The same things were measured in two ways. Each way mixes the same 9 hidden numbers, adds some noise and spreads widely along 4 directions of its own, which tell nothing about the thing.
In the rows, 128 means zero.
Some things both ways: the first way, then the second way.
[103 120 144 119  96  59 142  93 139  71 176 113 112 130 130  99 115  57
 149  95]
[150 142 114 154 119  74  96  95 144 135 135 101  97 153 169 163]

[139 104 130 131 125 107 135 141 104 157 121 118 103 126 105 161  94 179
 127 141]
[109 107 154 162 130 149 135 148 143 128 114 126 143  78 129 153]

[150 148  97 180 123 114 113 103 129 152 136 118 155 146 197 121 133 170
 124  92]
[140 117 185 157 138 128 175 139 146  90 116 102 109 164  95 134]

[163 156 146  94 156 140  76 176 121 118 116 122 116 115  36 159 101 159
 128 186]
[129 106 109 110 128 116 151  98 134 168 100 126 113  50 167  96]

[135 149 139 104 115  95 134 174 126 107 117  97 101 157  91 148 126 165
 141 155]
[113 118 141 167 140 110 117  91 128 162 145 120 101 134 133 146]

[123 107 116 139 114 128 120  75 151 122 158 130 142 104 173  87 111  91
 137  73]
[178 145 126 181 162 148 111 124 114 155  77 105 130 160 108 139]

[130  75 149  96 132 108 156 138 156 118 102 162 110 127 125 114 108 139
 101 146]
[140 100 114 103 137 171 130 148 123 112 130 184 139 105  96 127]

[ 96 134 131 154 100 140 161 122 145  90 141 122 120 108 141 117 123  78
 140 111]
[123  87 109 151 159 123  85 108 151 128 120 126 118 146 127 113]

[ 98  82 115 112 125  35 155 119 166 110 167 125 104 132 151 118 116  97
 160 130]
[105 115 146 129 116 175 133 125 130 155 127 139 136 108 138 174]

[132 122 125 135  85 151 114  92  87  76 147 168 140 114 147 107 172  77
 127 102]
[ 99 136 127 104 125 133 132 132 129 113 152 130 112 125 130 136]

[100  78 132 117 137  69 138 117 135  81 140 168 123 126 154 118 120 122
 156 132]
[ 43 178 124  99  94 130 146 155 106 130 178 131 118 102 134 140]

[171 143 107 154 165  89  96 136 107 166 149 148 126 139 116 167  97 162
 118 161]
[165 134 114 128 100  61 150 115 148 112 145 137  74 113 113 126]

[165 140 119 128 137 146 126 164 119 140  92 140 131 168 148 146 135 207
 101 150]
[172 109 131 169 123  72 146 101 132  88 156 132  98 186  82 110]

[137 116 134 100 156  67 131 107 186 120 153 103 117 115 128  95 118  85
 111 134]
[193 103 121 172 166 143 100  58 120 185  96 147 115 117 106 131]

[124  98  97 155 121 127 114  98 103 114 156 165 150 126 206 129 147 120
 143 111]
[103 150 118  62 132 179 141 183 109  96 167 154 106 164  94 155]

[139 163 114 127  87 126 150 138 200 130 139 121 121 124  98 102 144  67
 123 128]
[166 106 118 151 135 163 124  82 121 175  99 144 126 129 102 124]

[113  72 132 128 139  81 162  92 138 135 149 174 113 118 153 119 103  96
 118 114]
[120  70 156 145  83 135 151 129 194 100  85 143 155  87 131 118]

[122 122 142 120 160 116 109 120 118  89 129  95 130 101 130 135 127 130
 127 149]
[101 128  99  85 174 150 117 126  86 127 174 141 117  93 147 134]

[125 173 170 139 118 107 155 127 145 102 106  95 116 101  69 128 133 130
 117 138]
[127  81 127 141 190 133 112 102 114 162 141 171 109  72 124 127]

[122  84 145 110  93  73 149 109 141  86 153 164 108 134 135  97 124  68
 127 111]
[  4 231 135  82 140 222 103 190  91 172 160 156 118  53  83 178]

[121 115 131 115  92 126 126  84 133 101 135 172 155 133 163  79 156 106
 141  78]
[149 153 130  89 146 174 146 161  94 136 130 161 106 174  98 156]

Other things, the second way, with their names:
Z_404: [ 84 145 141 135 114 135 170 122  89 135 153 130 140 122 124 111]
Z_219: [ 74 120 120 142  97 127 103 131 149 117 157 127 137 108 138 153]
Z_511: [ 94 175 116  97 115 132 132 153 112 115 157 150 116 110 118 141]
Z_203: [126 129  97 109 150 166 118 111 100 152 121 151 135 105 113 101]
Z_410: [128 149 122 123 170 146 134 170 100 116 118 126 129 118 127 129]
Z_296: [155 139 108 106  52 112 177 100 132  87 131 120 138 154 115  94]
Z_260: [127  69 135 134 138  90 133 100 136  95 199 172  94 125 107 138]
Z_127: [ 94 106 123 122 180 148  95 144 129 142 137 179 114  91 113 130]
Z_674: [138 113 134 119 117 140 150 142 138 142  93 124 121 166 153 136]
Z_34: [102 186  81 122 134 164  85 147 101 150 123 129 139  96 115 134]
Z_79: [ 99 160 113 107 151 122  97 154 139 139 138 129  84 106 131 157]
Z_186: [162  47 140 191 123 133 126  73 168  99  94  88 145 224 103  86]
Z_988: [142 118  89 103 169 163 122 145  98 161 118 129 107 141 134 128]
Z_822: [160 183 119 154  75 102 144 118 101  82 161 109 138 178 100 145]
Z_428: [119 142 107  58 139 126 151 153 115 134 141 146  82 159 151 125]
Z_31: [107 119  97 115 115  73 161 114 115 100 130  60 134 156 211  73]
Z_644: [ 99  84 124 154 110 117 113 125 163  98 147 144 131 106 105 115]
Z_450: [192 142  63 110 166 161 101 124  91 178  97 177 111 116  92 111]
Z_67: [155 174 108 114 113 139 150 157 105 113 113 121 126 159 105 119]
Z_589: [183 148 122 155 222 184  94 113  83 174 115 155  81 212  24 125]
Z_567: [ 58 102 149 117 125 145 149 131 148 134 135 169 122  77 103  95]
Z_153: [ 93 171 138 119 113 160 157 136 111 153 122 113 116 130 106 125]
Z_999: [111  57 118  96 138 122 149 177 161  63 115 127 141 105 181 106]
Z_641: [ 56 193 171 230 107 116  99 101 136 145 151  99 127 104  62 150]
Z_744: [130 185  87 113  88  99 116 132 127 128 142 136  92 178 101 123]
Z_630: [116  43 161 114 161 171 146 121 180  98 103 156 116 143  79  84]
Z_521: [158 149  63 133  83  98  92  86 113 148 147 143 130 124 145 141]
Z_813: [135 104 123 159 130 157 121  95 130 156 103 133 138 149 101 105]
Z_799: [156 156 107  98 192 150 129 152  89 143 119 145  87 146  95 117]
Z_143: [141 109 129 132 123 122 153 147 127  87 137 157 126 154  87 109]
Z_351: [111 143 153 107  87 108 174 113 151 162 133 148  71 135 110 132]
Z_249: [168 135  84  93 157 145 104 129 118 149 134 160  81 143 100 146]
Z_527: [176  79 149 140 144  91 151 146 153  48 151 123 105 166 125 158]
Z_780: [108 103 102 115  99 125 144 123 118  97 169 146 136 136 118 105]
Z_698: [139  95 109 151 142 133 116  87 108 145 133 159 144 135 126 108]
Z_295: [158  37 158 204 133 100 118  94 196  93  89 102 139 150 134 116]
Z_475: [168  82 147 233 180 147 104  86 123 156  84 142 156 103  81 108]
Z_904: [134 122 133 109 101 103 152 125 130 103 176 167  99 152 108 149]
Z_605: [100  96 143 131 110 143 144 104 166 133 105 139 123 124 100  87]
Z_944: [118 188  92 109  64 101 110 121 138 107 145 115 126 130 153 149]
Z_622: [ 74 112 111  67 115 147 124 150 140  80 178 176 127  91 121 132]
Z_925: [157 143  75 105  93 118 131 118 138 122  95 134 132 103 129  84]
Z_449: [130 139 129 157 146 186 104 132 120 162 105 150 137  94  76 149]
Z_907: [157  76 158 162 139 146 152 116 131 103 134 153 142  96  98 143]
Z_487: [145 102  81 191 114  80  67  78 145 126 141 127 134 136 129 119]
Z_808: [145 153 103 117 119 128 135 132 103 115 147 156 124 130  97 124]
Z_900: [ 96 169 107  57 143 189 147 219 104 109 111 149 133  94 121 126]
Z_587: [ 99 138 129 106 130 137 122 132 145 133 141 148  82 161  89 126]
Z_541: [ 23 128 134 159  98 135 101 111 155 132 153 123 139  99 106 105]
Z_624: [177 127 109 155 128 100 121  88 123  94 138 129 129 150 102 112]
Z_356: [106 111 152 134 175 158 123 102 124 157 142 137  85 190  83 124]
Z_47: [141 115 157 204 105  93 153  59 131 155 123 112 133  81 125 120]
Z_330: [166  95 134 191 154 132 105  75 115 133 165 165 110 156  47 139]
Z_877: [143  87  98  89 145 125 128 137 141 111 132 170 110 111 132 112]
Z_281: [124 102 134 113 124 143 146 140 151 112 106 132 126 130 128 118]
Z_915: [ 95 158  90 122 113 149 126 143  85 142 155 140 146  54 127 132]
Z_433: [135  73 153 145 152 123 131 121 172 117 126 134  91 113 109 141]
Z_347: [176  80 143 126 135 128 159 109 157 127  84 141 115 118 133 115]
Z_990: [141 114 162 151 119  80 175 111 148 100 122  98 100 184 127 102]
Z_337: [134 122  92 166  51 155 115 107 133 134  95 107 199  97 154 134]
Z_951: [173  38 115 116 179 125 111 124 183  84 104 155  98 128 102  92]

Some of these things the first way, each followed by its name:
[125 168 117 192 113 119 148  97  89 136 137 130 139 114 132 161 181 125
 126 132] | Z_260
[119  64 143 105 141 112 151 119 150 104  95 188 138 135 181 105 120 159
 113 119] | Z_143
[144 124 107 131 151 110 105 137 121 135 159 134 121 129 134 147 104 123
 137 152] | Z_249
[138 140 148 128 179 127 147 137 113 152 108 141 121 135 101 160 122 189
 109 154] | Z_567
[132 128 121 137 165  95 146 159 168 167 126  97  96 104  78 163  70 155
 123 174] | Z_915
[ 93 124 133 153  95 125 187 116 155 107 152 131 103  95 118 122 118  47
 133 117] | Z_487
[143 135 129 133 130 164 124  90 156 124 154 175 140  95 115  96 108  42
 107 110] | Z_925
[136 139 100 184 104  87 128 129 122 129 151 125 123 126 144 150 126 123
 137 135] | Z_433
[108 128 171  85 112 137 175 135 173  82  95 127 116 122  91  93 141 110
 116 124] | Z_698
[159 125 128 105 134 147 119 143 158 140 115 145 124 146 133 114  90 159
 113 120] | Z_67
[127 135 137 163 137 152 129  92 133 143 131 143 137  95 120 122  75 136
 124  96] | Z_900
[139 156 143 147 100 111 127 135 100 112 154 118 105 135  95 146  98 113
 134 121] | Z_79
[131 175 137 135 169 127 107 121 109 125 137 116 137 134 106 150 104 176
 157 123] | Z_428
[150 130 114 135 133 106 150 142 153 178 137 114 104 129 111 140  96 129
 108 136] | Z_449
[141 129 108 125  99 171 110 103 145  94 129 150 169 136 198  72 171 105
 116  87] | Z_589
[121  73 104 175 124  97 102  68  68 116 149 154 153 112 222 134 142 146
 135 103] | Z_527
[120 114 112 162  89 160 140  91  85 121 147 145 136 109 164 127 147 102
 130  95] | Z_295
[150 148 122 127 106 171 123 116  99 125 149 180 138 148 120 123 132  99
 128 104] | Z_744
[ 90  57 119 131 114  71 164 123 125  98 161 158  98 117 161 141 113  90
 154 136] | Z_219
[130 152 125 158 148  80 154 100 125 158 149 131 128 144 139 145 133 145
 129 119] | Z_904
[104 129 101 147 115 114 121 172 184 102 134 113 120 105 120 130  79 127
 178 151] | Z_988
[122 137 107 151 161 133 158 161 152 151 115 120 121 121 129 159 111 167
 132 161] | Z_780
[113 128 142 141 141  89 195 116 222 152 106  89 114 102 132  95  94 130
  98 112] | Z_475
[ 76  76 134 173 142 119 139  96 116  92 129 148 128  75 163 142  79 140
 156 117] | Z_999
[139 150 112 156  80 116 169  99 188 141 144 125 139 137 160  78 144  74
 102  82] | Z_822
[128  95 117 115 144 126 133 121 146 104 138 176 137 136 170 106 139 104
 121 133] | Z_605
[151 146 151 112 101 144 150 140 158 122 105 151 123 140  98 103 130 121
  95 120] | Z_808
[135 155 106 145 129  83 108  85 121 126 173 192 151 145 140 121 154 104
 157 109] | Z_351
[122  89 106 163 145  70 145  68 141 150 147 138 143  92 186 115 140 119
 115 118] | Z_907
[133 172  97 145 148 133 124 133 122 129 141  96 147 153 171 141 159 165
 144 125] | Z_356
